Every row belongs to one group in each of 4 separate groupings. Each group adds its own fixed numbers to the row, and there is some noise. The rows also spread widely along 11 directions, which tell nothing about the answers.
Known rows, each followed by its group in each grouping:
[ -9 -18   0   0 -13  -8   9  -1  10   5   4  -1   6   2  15  13   1  -4
   1   2 -11   9 -14  14  -5   8 -11  -7   4  17  -1  -3   2  -6  -9  -4
   6   0  17  -5   0] | sel (3) k_865 (0)
[  3  11  -9  -9   7  -5  -4   5  -2 -10 -19   9 -16 -22   3   5  -5  -3
 -17  -1   8   6   2  -8  -4   1  19   6 -21  10   7   2  -3  -1   6  20
 -33   8 -10  15   3] | fide (4) k_407 (2)
[ 15  13 -10 -26  -7   4 -15  10 -15 -10 -19 -26 -12  13  11 -20  -2   5
   0   3  -5  -2  -9  -4  -7   2  -9  -1  10   2   1  -9   2 -14  -1   5
 -14   5  -7   0 -10] | regi (1) k_567 (3)
[  0  -1  -6 -12   5 -12   4   4  -7   3   6  -7 -15   3   4  -8   6   1
 -14  11  -1   8  -8   9   1  -3   2 -10  18   6   2   1   1 -13  -6  -5
 -17   7 -14  -1 -12] | Kulok (1) k_865 (1)
[ 11  18 -13 -14   7 -12  -5  12 -15  -5   3   2 -18 -14  -3   2   3  -3
   3   4  -2  11   9   0  -1 -20   5  -1  11  -1 -11   8  -3   2   7  -3
 -16  15 -13  10 -16] | regi (0) k_212 (0)
[ -1  17  -4  -8   5  -9  -7  25  -7   3  16   1  -1 -34  -3  25  -8 -10
  15  -5 -11   0   0   6  -9  -8  -2   1  -1  10  -6  -6   7  -5  23   4
  10  14  15   7  -4] | Kulok (3) k_212 (2)
[ -4   1   1   0  -3  -9  -3   1   2  -1  -5  -9  -2  -9  14   8  -1   0
   5   2  -7  -3 -10  11   0  10  -6  -4  -1  21  -1  -2   1  -2  -5   4
  -1   8   4  -3  -2] | fide (2) k_556 (3)
[ -5  -2   2   2  -3 -16   7 -19   3  12  22  19   2   0  11  14  14 -25
  -9   9   9   4   0  10  -3   0  15   7   0   9   2  14   2  14 -10  -1
  15   4  -7   0  12] | sel (2) k_567 (4)
[ 11  12  -6 -12 -10   0 -10  -1 -10 -11 -17  -2 -14   7  12  -2   8  -2
  -3   4   9   5   3 -11  -6   1   8   7   3   1  -3  14  -6   9 -12   8
 -16  10  -7   6  -6] | fide (0) k_556 (1)
[ -4   4  -8   2   0 -13  -3   0   9   0  -3   0  -5  -7  15   4  -4  -2
   4   3  -5   5   2  10   2   2   3  -3  -1  23  -1   0   5   3   1   3
 -18  10  -3  -1  -4] | fide (4) k_407 (4)
[  4 -32   5   4  -4   7   5  -6   6  -1 -18 -15  -5  12   7  -2   8  10
 -19   3  11   5  -8   0  26  17 -11 -14   6  -3  20   9 -12 -11 -24 -14
  -4  -7  -9  14   9] | fide (2) k_567 (2)
[  7   6  -3 -16   7   6   0   1 -11   3   1   6  -2 -22  -2   4   2  -2
 -14   0   2  11  -4   4 -15   0  14  -1 -16  -4  -8   3   0  -1  -4   4
  -3  18  -4  10   4] | Kulok (0) k_212 (3)
[-12   3   1   2  -6 -10   4  -2  -3  -9 -12   2  -9  -1  13  11   5  11
   8  -4  -2   0   6  -6   2   8  -2  -8  -3  22 -10   6  -9   8 -19   0
 -20  12  -2   0 -12] | fide (1) k_212 (1)
[ 10   2 -11  -3   6  -2   2  -7  14   9   5 -15   3  -5  16 -10   6  -1
   0  17  -3   2  -8  25  -8   5   4 -14   9   8  12  -4  16  -6  -4  -2
  -5   8 -10 -15   2] | regi (3) k_865 (1)
[ 11  21 -12 -25  -2  -9  -5  -2 -15  -1  -1   0 -19   1   9  -9   4 -16
  -7  13   5   2  -4   4  -6  -5  12  13   5  -1   6   7   2  -8  -1   9
 -14  14 -13   0   0] | fide (1) k_212 (2)
[-11   1   4   0  -6  -9  -1  13 -14 -11   1  -4   4  -7  -1  21   5   0
  -4 -16  -3  -8  -4  -6  -6  -2 -10  -4  -3  19  -9  -7 -10  -2   1   1
   3   0   6   8  -6] | sel (2) k_212 (0)
[ 10  -9  -1 -35   1   9   1  20 -19   1 -13  13 -16 -32 -12   0 -17  -6
 -26  -9 -17  27 -22  -1 -10   7  16   3 -26 -10   1   2 -14 -21   3  11
  -5  22  15  30   1] | sel (2) k_556 (4)
[  2  11  -5 -13   5  -1   2  -5  -5   4   3   7   6 -22   3   3   2  -5
 -15  -1  -2   4  -4   6 -31   7  25  -2 -23   8  -7  -7   7   2  -1  19
  -8  19  -2  -7   7] | Kulok (0) k_556 (1)
[-20  -7  -2   6  -1  -3  14 -11  10  -6 -20  -1   0 -10  17   9  -1  16
  11  -6  -6   2  -4  12   4  16  -9 -11 -17  29  -5  -3  -6   1 -30   3
 -17  16   4  -8  -1] | fide (4) k_865 (0)
[ -2  -2   2   0   0   1   1  -4   4  -7  -8  -9   3  -7  11   5   6   9
   3  -2   3   0  -3   4  -3   9  -5  -6  -8  15   1  -4  -1   4 -15   0
  -7   8  -4   0  -2] | fide (3) k_865 (3)
[  7  14   2  -4   2   6  -8  -6 -11   0  11 -11   9  -7   2   2  16  -5
  12   1   6  -9  -6   8  -3  -2 -10  -5   9   0   1  -4   0  -2  -6  -9
  21  10  -2  -6   2] | Kulok (3) k_407 (0)
[  5  10  -7  -5  -2  -8 -10  10  -1  -2   0  -8   2  -9  10   2   1   2
   2   1  -8   4   3   3  -9  -3   1 -10   2  11  -5  -3   6   0   9   1
 -12   9  -2   1 -11] | fide (1) k_865 (1)
[  7  -7  -8   9   9  -6  -3   6  15   3  -5 -19   3 -15  12  -2   0  15
  -1   7  -7  10   4  17  11   0  -1 -23   7  14   7   1   9  -1   0 -11
 -15   7 -10   1  -6] | fide (2) k_865 (1)
[ 14  10 -12   3  -7  -4 -24   6  13  -3 -20 -22   8   9  17  -3  -6  -5
 -14   5   8 -11  -1  -2 -22   6   7   0   0  13  16 -10  16  -8  22  20
 -19 -15  -7  -5   3] | fide (1) k_567 (1)
[ 18   7 -17   2  13  -5  -9  -6  19  11   4  -7   7 -10   9  -3  -2 -13
  -6  17   9   2   3  17  -9  -1  17  -5  -2   5  10   1  20   4  15   8
  -5   4 -16  -7   9] | regi (0) k_567 (4)
[  6  -9   0 -16 -13   8  -6   3  -4  -2 -18  -7   8   1   9  -1  -6  -3
 -24  -6  -4   8 -11  -6 -18  17   9   0 -19  -1  13  -7   1 -11   1  14
  -3   0   6  10  16] | fide (2) k_567 (2)
[ 15  16  -9   2  -4   6 -19   5   6  -7  -8 -17  13  -1  10   7   5  -2
   1  -3  10 -10   9  -9 -17   3   2  -1  -6  10   5  -4   7  11  14  11
  -2  -5  -2   3   3] | regi (3) k_212 (4)
[ 16  -5  -2  -7   5   9 -11  20   2  -1 -19  -9  -8 -28  -1   8  -9   5
  -3   0  -1   7 -10  -1  10   3  -3  -4  -2  -7  16   3  -3 -15  11   0
  -3   7   5  23   1] | fide (3) k_407 (2)
[  1  -2   2  14   5 -10   1  -2   9  14  14  11   5 -19   6  22   6 -11
   9   7   3  -3   4  12   7  -6   5 -12   9   6  -3  16   4  11   3 -14
  16   5   3  10   0] | sel (1) k_567 (1)
[  1   9   1   1   6  16  -3  -1  -4 -11 -21  -5   7 -23   5  12   3  10
  18 -12   2 -10  -6  -2  -6  13  -8  -9 -18  11  -2  -8  -8   5 -14   8
   4  14   9   0   2] | regi (3) k_407 (0)
[  3 -14  -4 -13 -11  -1   1  19  -1  -3  -5  -8  -7  -4   9   5  -8   2
 -15  -3 -13  13  -8   0  -5   4  -4  -6  -2   7   2  -3   1 -10   6   2
 -10   2  11  12   1] | sel (3) k_212 (2)
[  6   7  -1  -4  -6   5  -8   2  -4  -1  -5   5   5 -19  11  12   1   1
   7  -5 -10  10  -1  -1 -10   1   4  -2 -12   2  -6   1  -2   5   0   4
   3  15  13   8   1] | fide (3) k_407 (0)
[-18 -19   6  21   8  -2  18 -13  18  -8 -37   1  -7 -11  13  15   2  19
  -6  -4  12  -8  -3   5  14  28   3 -14 -19  30  12   5 -13   5 -38   7
 -26   5  -5  -1   7] | fide (2) k_212 (1)
[  7  12  -5 -18   9   6  -3  -4 -12  -4   5 -15   5 -14   5 -10   7   6
  -1  -3  -4  -1  -3  12 -11  -4   2  -9  -4   5   1 -13   3  -5  -5  -2
  -7  21 -16  -4  -1] | fide (3) k_212 (3)

New rows, each followed by its group in each grouping:
[ 12  16  -5  -2  -4  15 -12  -9  -4  -8 -17  -4  11 -10  10   6   9   9
   4  -6   9  -1  15 -10 -11   1   6  -4 -16   1 -10   8  -3  20 -11   5
  -2  13  -5   6   3] | fide (0) k_212 (0)
[  9  -7   4   3   3   7  -4   2   3   4   8  -7   9 -14   0  10   9   3
 -10   1   9   6  -1   0  -3   3  -1 -10   0  -3   1   4  -2   3   3  -9
   8   0  -4  15   4] | Kulok (3) k_865 (3)
[ 11   8  -6  -1   3   9 -15   3  -1  -9 -12 -31  16  -7   9  -9   8  20
   2 -10  -2  -6   1   2  -6   1 -10 -18   0  10   3 -18   1  -1  -1  -3
  -9   5 -10  -6  -3] | fide (3) k_407 (0)
[  2  -1  -2   3  -9  -8  -4   1   2  -6  -3  -5  -1   8  10   5   9  -2
 -17   1   5   0   4  -5  -4   0   2  -7   6  11  -1   7  -3   7   0   1
 -12  -2  -5   8  -1] | sel (4) k_556 (1)
[  1 -22  -5  -4 -15  -4  -9  25  11  -6 -22 -26  -1   8  13   1 -14   9
  -7  -2 -17  12 -20   4  -1  10 -22  -6   8  13  13 -11   2 -28  10   1
 -13 -11  15   6  -8] | fide (3) k_865 (0)
[  8   1  -4 -11  -6  21  -9   3  -4 -16 -43 -19   4  -3   7  -6  -4  11
  -5 -10   1  -6 -19  -7 -16  27  -8  -3 -25   5   4 -15  -3 -12 -15  23
 -10   5   9  -3   7] | regi (0) k_407 (0)
[ -6   6  -6   1  -1 -14   5  -6  10  -2  -7   7  -9  -9  21  10  -3   2
   1   6  -2   5   5   9  -8   2  13   1  -8  23  -3   5   2  11  -7   9
 -23  10  -3  -2  -3] | fide (3) k_212 (3)
[ 20  -5  -6  -7  -6  14  -8  -4   5  10 -10 -15   9   0  11  -9   6   0
  -5   8  -1   0 -12   8  -1   8  -7 -11   5  -6   4   7  -1  -6  -6  -6
  14   5   5   4   5] | sel (1) k_556 (0)
[  3   4   6  -6  -6   9  -6  -1 -19  -4   3 -12  18  -1  -4  10  18   0
  -2 -13   1  -6  -5  -5  -5   1 -11  -7   0  -3  -2  -3  -9   0  -6 -12
  23   9   0   8   3] | fide (2) k_212 (0)
[-20 -16  -8   6  -9 -21  11  12  17  -3 -16 -10 -25   6  25   3 -13  16
   7   5 -16   9  -4  16  13   7 -11 -17  13  35  -4   4   1 -10 -17  -5
 -37   6   5  -9 -14] | Kulok (4) k_212 (1)
[  2  -3   3  -3   2  -1  -3  12  -2  -5  -6  -6   2 -17   0  12   0   5
  -8  -9  -1   3  -4   0  -3   2   0  -4  -5   8   2  -3  -4  -5   6   1
  -9   3  -2  15  -3] | fide (3) k_212 (3)
[ -6   1  -9 -16  -3   0   6   0  -4  -5 -19  -7  -8  -6  15  -7  -5   4
   3  -2 -12   6 -15  13  -6   8  -7  -2 -10  16  -4  -5  -2 -12 -20   6
 -15  18   6  -6  -1] | sel (4) k_865 (0)
[ -1 -10   3   5  -2  -6  -8  19   5   6   1 -10  15 -18   1  20 -10  -9
  -5  -7 -12  -6 -17  11  -8   6  -8  -7  -3  12   9  -9   9 -18  20   4
  20  -5  18   6   5] | sel (2) k_567 (1)
[  0   3  -9  -3   0  -4  -1  -4   5  -5 -12   1   1  -7  10   4   2   1
 -10   0   3   5   5   2 -10   2  12   1 -10  13  -1   1   1   6  -6  11
 -21   6  -9   0   1] | fide (0) k_212 (0)
[  2  -8  -3   1  -3  -5   2   0   5 -10 -22  -8  -7  10   7   5   5  -7
 -25   4  22  -9 -20  -5 -10  17   2   8  -3  12  21  -2  -3 -11  -8  23
 -18 -17  -5   4   7] | sel (3) k_865 (1)
[ 10   3 -11  -9   8  -2  -4  11  -2  -6 -17 -11 -16 -15   2  -8  -2   8
 -15   1   0   4  -3   4   3  -3   4 -10   0   7   6   3  -4  -6   3   4
 -26  10 -12  12  -6] | sel (4) k_556 (1)
[  8  28 -13 -14   0 -11 -14   2  -7  -9  -5 -11 -17   4  15  -7   5  -6
  19  16   1  -6  -2   7   0  -6  -7   6  18  12  -5   3   3   1  -3   5
 -13  10 -11  -7 -16] | regi (1) k_865 (3)
[-13  -6   1  10  -1   0   2   7  10  -8 -32 -16  -3 -10  19   8  -8  30
  23 -10 -12  -7  -1   6   9  18 -17 -22  -7  34  -7  -5  -4  -3 -23  -2
 -23  15  12  -9 -12] | fide (1) k_212 (1)
[  0  -1  -1   5  -1 -16   1   7   5  11  30   3   8 -10   5  17   7  -6
  -1   4 -15  11   9  10  -2 -10   5 -19  15   9  -8   7  10  10  14 -20
   9   8   1   6  -6] | regi (2) k_212 (1)
[-11 -16   9  15   1   1   7  -8  10  -5 -13  -2   5  -6   8  21   7   3
  -3  -3  14  -8 -10   0   9  24  -8  -4  -9  17  14  -1  -6   0 -19   2
   3  -4   3   3  12] | fide (3) k_407 (2)
[  4  -6   2  -3   8  -2   9   1 -11  -9 -13   5 -18  -9  -9   9  11   4
 -15  -2  13   4  -1  -9  15   2   4  -6   2  -5   8  15 -19   2 -18  -7
 -13   7 -12  23  -3] | regi (2) k_212 (1)
[  2   3  -5   1   4  -8  -6   9   8   3   0  -4  -4 -15  11  11  -4  -1
   9   4  -5   6   3  10   0   2   0  -6  -1  17  -4   4   4   3   2  -1
  -4   8   4   1  -6] | Kulok (2) k_865 (4)
[-10 -15   6  14  -7 -13   7  -8  17  -3 -28   8 -14   4  16  24   0 -10
  -1  10  20  -4 -17   2  14  23  -6  14  -2  18  13  18  -8   1 -21  11
  -2 -11   8   8   5] | fide (2) k_865 (3)
[ -2   1   5  -6  -7  -4   1  -4  -6   8  16  15   3 -16   6  16   4 -15
   0   1  -6  11  -8   9  -3  -2   2  -1  -4   3 -12   9   0   6  -3  -7
  15  15   9  13   4] | sel (4) k_407 (3)
[ -7 -11  -2 -14   0 -13  13  -8  -6   1   7   8  -2  -5   4  -4   6  -2
 -28   0  -7  22  -8   6  -8  -1  16  -6 -11   7   2  -2  -6  -4 -12   1
 -15  10 -12   5   1] | fide (2) k_865 (0)
[  3  13  -5 -11 -22  -4 -13  -4 -12 -10   4 -14   3  30  18  -4  15 -13
  -1   1  -1  -2  -4 -10 -14   9  -6   3   8  11  -3  -6   3   6  -3   3
   5   1   0 -10  -1] | regi (2) k_407 (4)
[  4  -2  -3  -2  -1  -6  -2  -1   1  -2 -15  -1  -8  -9   6   5   1   2
  -7   4   2   3  -4   3   8   0   2  -2   0   6   6   8  -9  -3  -4   0
  -8   4  -4   9  -2] | fide (2) k_556 (0)
[  4   1   0  -9  -6 -13  -5   5 -16  -1  13  -3  -1   6   2   7  14 -13
 -17   0   3   2  -2  -4  -5  -9   3   0  13   1   2   2  -2  -2   6  -6
   3  -1  -7  10  -2] | sel (2) k_567 (1)
[ -5  23  -8  -9  -4 -12  -9  11 -12 -17  -4  -8  -9  -3   7   7   2  -1
  -1  -9   2  -4  14 -12  -7  -8   1   1  -3  21  -7  -5  -2   5   7  10
 -26   8 -10   3  -9] | fide (4) k_212 (2)
[  5 -10  -3  15  13 -19   1   3  12   7  14   7 -10 -12   0  14  10  -6
 -21  15  15   9   8   4  10 -12  16  -8  18   3  14  14  -1   5  12  -9
 -15  -9 -19  17  -2] | Kulok (3) k_407 (1)
[ 13   6  -7  11   9  -5  -6  -8  10  12   9   5   5 -13   6  10  12  -8
  -2  14  15   2   7  11   2  -9  10  -5   6   1  -1  13   8  13   4  -3
   5   1 -11   3   4] | Kulok (0) k_407 (0)
[ -2  -9   1  -4  -1   7   2   3   3  -2 -29  -5   2 -12  10   2  -9   7
  -8  -7  -3  -3 -13   1 -13  21   2 -11 -21  14   6  -8  -2 -11 -12  18
 -13   6   9  -1   5] | sel (1) k_567 (1)
[ -5   1   3  -9  11  -2  11  -7  -5   2  -5  21  -9 -28   0   9  -3  -9
 -14   2   5   9 -11  10 -13   9  22   6 -25   4  -5   1  -3  -1 -13  17
  -8  17  -1   4   9] | Kulok (0) k_407 (3)
[  6   3  -9 -14  -2  -7  -9  18  -3  -6 -16 -14 -12  -2  10  -6 -11   2
 -10   2 -15   5 -14   2 -12   6   0  -7   0  11   4 -12   5 -20  11  13
 -23   4   2   1 -10] | regi (1) k_407 (1)
[  5   9  -2  -4  -8   0 -11   7 -11  -6  -5 -20   0   9   6   2  12   3
   8  -4   1 -14  -4  -5   0   1 -17  -8  16  10  -4   0  -3  -3  -5  -6
   3   4  -1   0  -9] | sel (1) k_212 (1)
[ -5  12   6  -9   3  -4  -6   8 -20 -11 -12  -2 -11  -8  -7  12   2  -6
   2  -7  13 -16 -12  -8  -2   6  -9  11  -2  11  -1  -6 -13 -12  -3  13
   0   2  -1   6  -5] | Kulok (1) k_567 (3)
[  6  -6 -14 -20  13  -6   3  19  -2   5  -2 -11  -4 -24  -4 -12 -15   4
 -20   0 -20  15 -16  23 -12  -9   8 -11  -4   6   2 -16   9 -27  13   4
 -17  15  -5   2  -3] | sel (0) k_212 (0)
[-10   1   5  13  -7 -11  -3   5  -4 -19 -18 -13  -8  10   4  20  12  -1
  11  -5  19 -28 -15  -9  10  10 -28  10  13  25   8  -2 -16  -4 -13   8
   4 -15   3  -1  -7] | sel (3) k_556 (0)
[ -2   7  -8  -9   0 -19   3   2  -8  -2  -4   6 -18  -1  -1   8   2 -24
  -6   8  10  -4 -22  10   5  -4  -5  18   9   8  10   4  -4 -16  -2  11
  -3  -1  -4   5  -1] | sel (4) k_865 (0)
[-14 -14  10  -6 -20   7   6   3  -2  -1  -2  -4   8   1  13  16   1   3
  21 -11 -21   3 -19   4  -4  27 -26 -10  -6  15 -10  -5  -6  -8 -22  -7
  28  17  33  -5  -1] | regi (3) k_556 (4)
[  2   5  -2   1   9   0   0  -4  -6  -4  -5  -9   4  -7  -1   3  13   0
  -1  -1  16 -13  -7   4   1   1  -9  -6   0  10   0  -5  -8  -3 -10   2
   0   3  -9  -1  -3] | sel (1) k_865 (0)
[  4  -1  -4  -5  -3  -3  -7   8   1  15  24  -7  29 -15   0  11   1 -13
   5   0 -19   8 -15  21 -16  -3  -7  -9   2   0  -3 -14  17 -15  17  -7
  34  12  13  -3   2] | fide (0) k_865 (0)
[ -5   6  -7  -9  -2 -15   3   5  -8  -4   2  -3 -11   3   0   4   4  -8
  -2   2  -4  -1 -10   7   2  -7  -9  -1  14   9   2   0  -2 -11  -3  -4
  -6   7  -3   3  -6] | regi (4) k_212 (0)
[  4   8  -5  -8   2   2  -3  -6   0  -3  -4  -9   1 -11   9  -3   5   3
  -3   2   4   1   3   5  -6   4   7  -5 -10  11  -1  -4   4   6  -9   7
  -9  15 -11  -5   3] | fide (0) k_556 (2)
[  7  -1   3   3   6   6  -6  10   3  18  16   3  31 -31  -9  21  -2 -13
  -9  -8  -7   2  -5   9 -16  -4   1 -14 -13  -5   1  -7   9  -9  24  -4
  30   5  11  13  13] | Kulok (4) k_567 (0)
[  5  -3  -3   1   0   3  -4   8   2  -6 -22 -14  -4  -2   3   3   2   9
 -13  -2   8  -7  -5  -4   0   9  -1  -8  -2   7   6   1  -6  -5  -3   6
 -16  -1  -5   9  -1] | sel (1) k_212 (1)
[ -8 -10  -2  -1   2 -25   5   5   5   4   9  -4 -20   1   8   8  -2 -12
  -2  13   1  -1 -15  21  10  -3  -7   5  24  15  11   1   3 -17   2  -2
  -6  -5  -6  -3  -6] | Kulok (3) k_567 (3)
[  3   2  -1  -8   3  -3  -5  -1  -8  -3  -5   3  -6  -5  -4   5   6 -12
 -11   3  13   2 -14   0   0   8   2  13  -3   2  10   0  -5 -10  -4  10
   0   6  -7   7   5] | fide (0) k_407 (4)
[  0  16  -5  -5   7  -5   4 -10  -9   0  10  -2  -4  -9   4   3  16  -3
   7   5   9  -6   4  10  -2  -9   4  -4   7   8  -2   5  -4   6 -12  -4
  -2  14 -13  -9  -1] | Kulok (3) k_212 (0)
[  0 -14  -4   0 -15  -9   6   1  14   8  -3  12  -4  -1  17  13   0  -4
 -14   6  -4  15   2   3  -7   1  14  -1  -3   8  -1  15   0   8  -2   2
 -11  -1  11  12   3] | sel (3) k_212 (0)
[  2   2  -9 -11  -1 -13  -6  14  -3  -5 -12 -13 -13  -1   6  -5  -5   6
 -14   2  -6   2  -5   4  -4  -3   3  -4   8  13   6  -6   3 -17   7   6
 -28   3 -10   4 -11] | fide (1) k_212 (1)
[ -5  -2  -4  -9  -7  -6  11  -9  -1  -2   1   7 -15  -1  19   3   5   2
   0   5  -5  13   9   5   4   2   9  -8  -2  14 -10  18  -5  15 -23  -5
 -13  16  -3   2   2] | sel (2) k_212 (2)
[  0  -1  -4 -13 -13   7  -5  12 -10  -7 -10 -15   0   0   8  -1   2   6
  13  -9 -14   5 -11   3   0   2 -24  -9   4   8 -10  -2  -4 -10 -11  -7
   4  14  15   5 -10] | sel (4) k_865 (0)
[  3   7  -3   0   3 -10  -7  14  -2  -7  -7  -7  -4  -6  -3  10   4  -2
 -15   0   7  -9  -3  -6  -3  -4   1  -2   6  12   1  -2  -2  -4  12   9
 -14  -4  -6   9  -7] | sel (1) k_212 (1)
[  3  -6  -5  -5   7   0  10  -5   8  -1  -7   2 -11 -18  13  -5   1   9
 -13   3   0  10   5   8  -1   4  17 -13 -15  10   2   5  -4   8 -14   4
 -24  15  -8   5   4] | sel (3) k_556 (2)
[ -7   1 -10 -21 -13 -13   1   9 -11  -8   0 -21 -14  17  15 -15  -2   4
   4   5 -23   7 -16  13  -9   6 -14  -7  17  18  -8 -13   5 -19 -12  -1
 -15  16   2 -19 -16] | regi (0) k_556 (1)
[  1   4   4   3 -15  -5 -17  14  -1  -8   4 -16  10   2  10  16   4  -2
   8  -7  -7  -5  -6  -4  -8   2 -17  -2  10  15  -4  -7   2  -1  16  -2
  12  -3  11   4  -7] | fide (3) k_556 (3)
[  5  12  -3  -9   6  -8  -2   8  -5  -5  -9  10 -17 -23   6  13  -5  -7
   7   4  -1   5  -6   2  -2   0   5   7  -3   5  -1   5  -3   1   2   9
 -11  12   3  10  -6] | regi (3) k_407 (3)
[ -7   9  -7  -1   6 -15   5 -11   4   8  24   5  10 -10   7   6   5 -19
  -5   3   0  -1   3  20 -12  -7  11  -5  -4  21  -2  -6  11   4   4   2
   2  11 -12 -11   5] | sel (4) k_567 (4)
[ -9  -5  -4   0  10 -21  12   4   6  -3  -1   2 -19 -14   6  10  -1   1
  -8   6   6   5   0   8  11   3   5  -5   0  22   4   2  -3  -1  -9   5
 -23   2 -11   2  -5] | Kulok (2) k_865 (2)
[-10  -4  -3  10  -5 -17   4   5  12  -8  -9   0 -13  -5  19  16  -5   7
   5   2  -7   4   7   3   7   6  -2  -9  -1  29  -8   6  -1  12  -5   1
 -22   2   4   3  -9] | regi (2) k_212 (3)
[-16 -10  -2  -9  -8 -14   8   3   3  -1  -4  -7 -12   1  19  -1  -6  10
  10  -1 -23  12  -5  18   5  11  -5  -9   0  28  -6  -4  -1  -6 -23  -7
 -17  20   3 -11  -9] | fide (2) k_212 (4)
[  0  -8   7  -5   4   2   4  13  -7  -5  -2  11 -11 -27  -3  19   2   4
  -5  -9  -2  12  -1  -8   8   2   2  -7 -10   1  -4   8 -12   4  -4  -6
  -3  11   7  25  -1] | sel (3) k_407 (2)
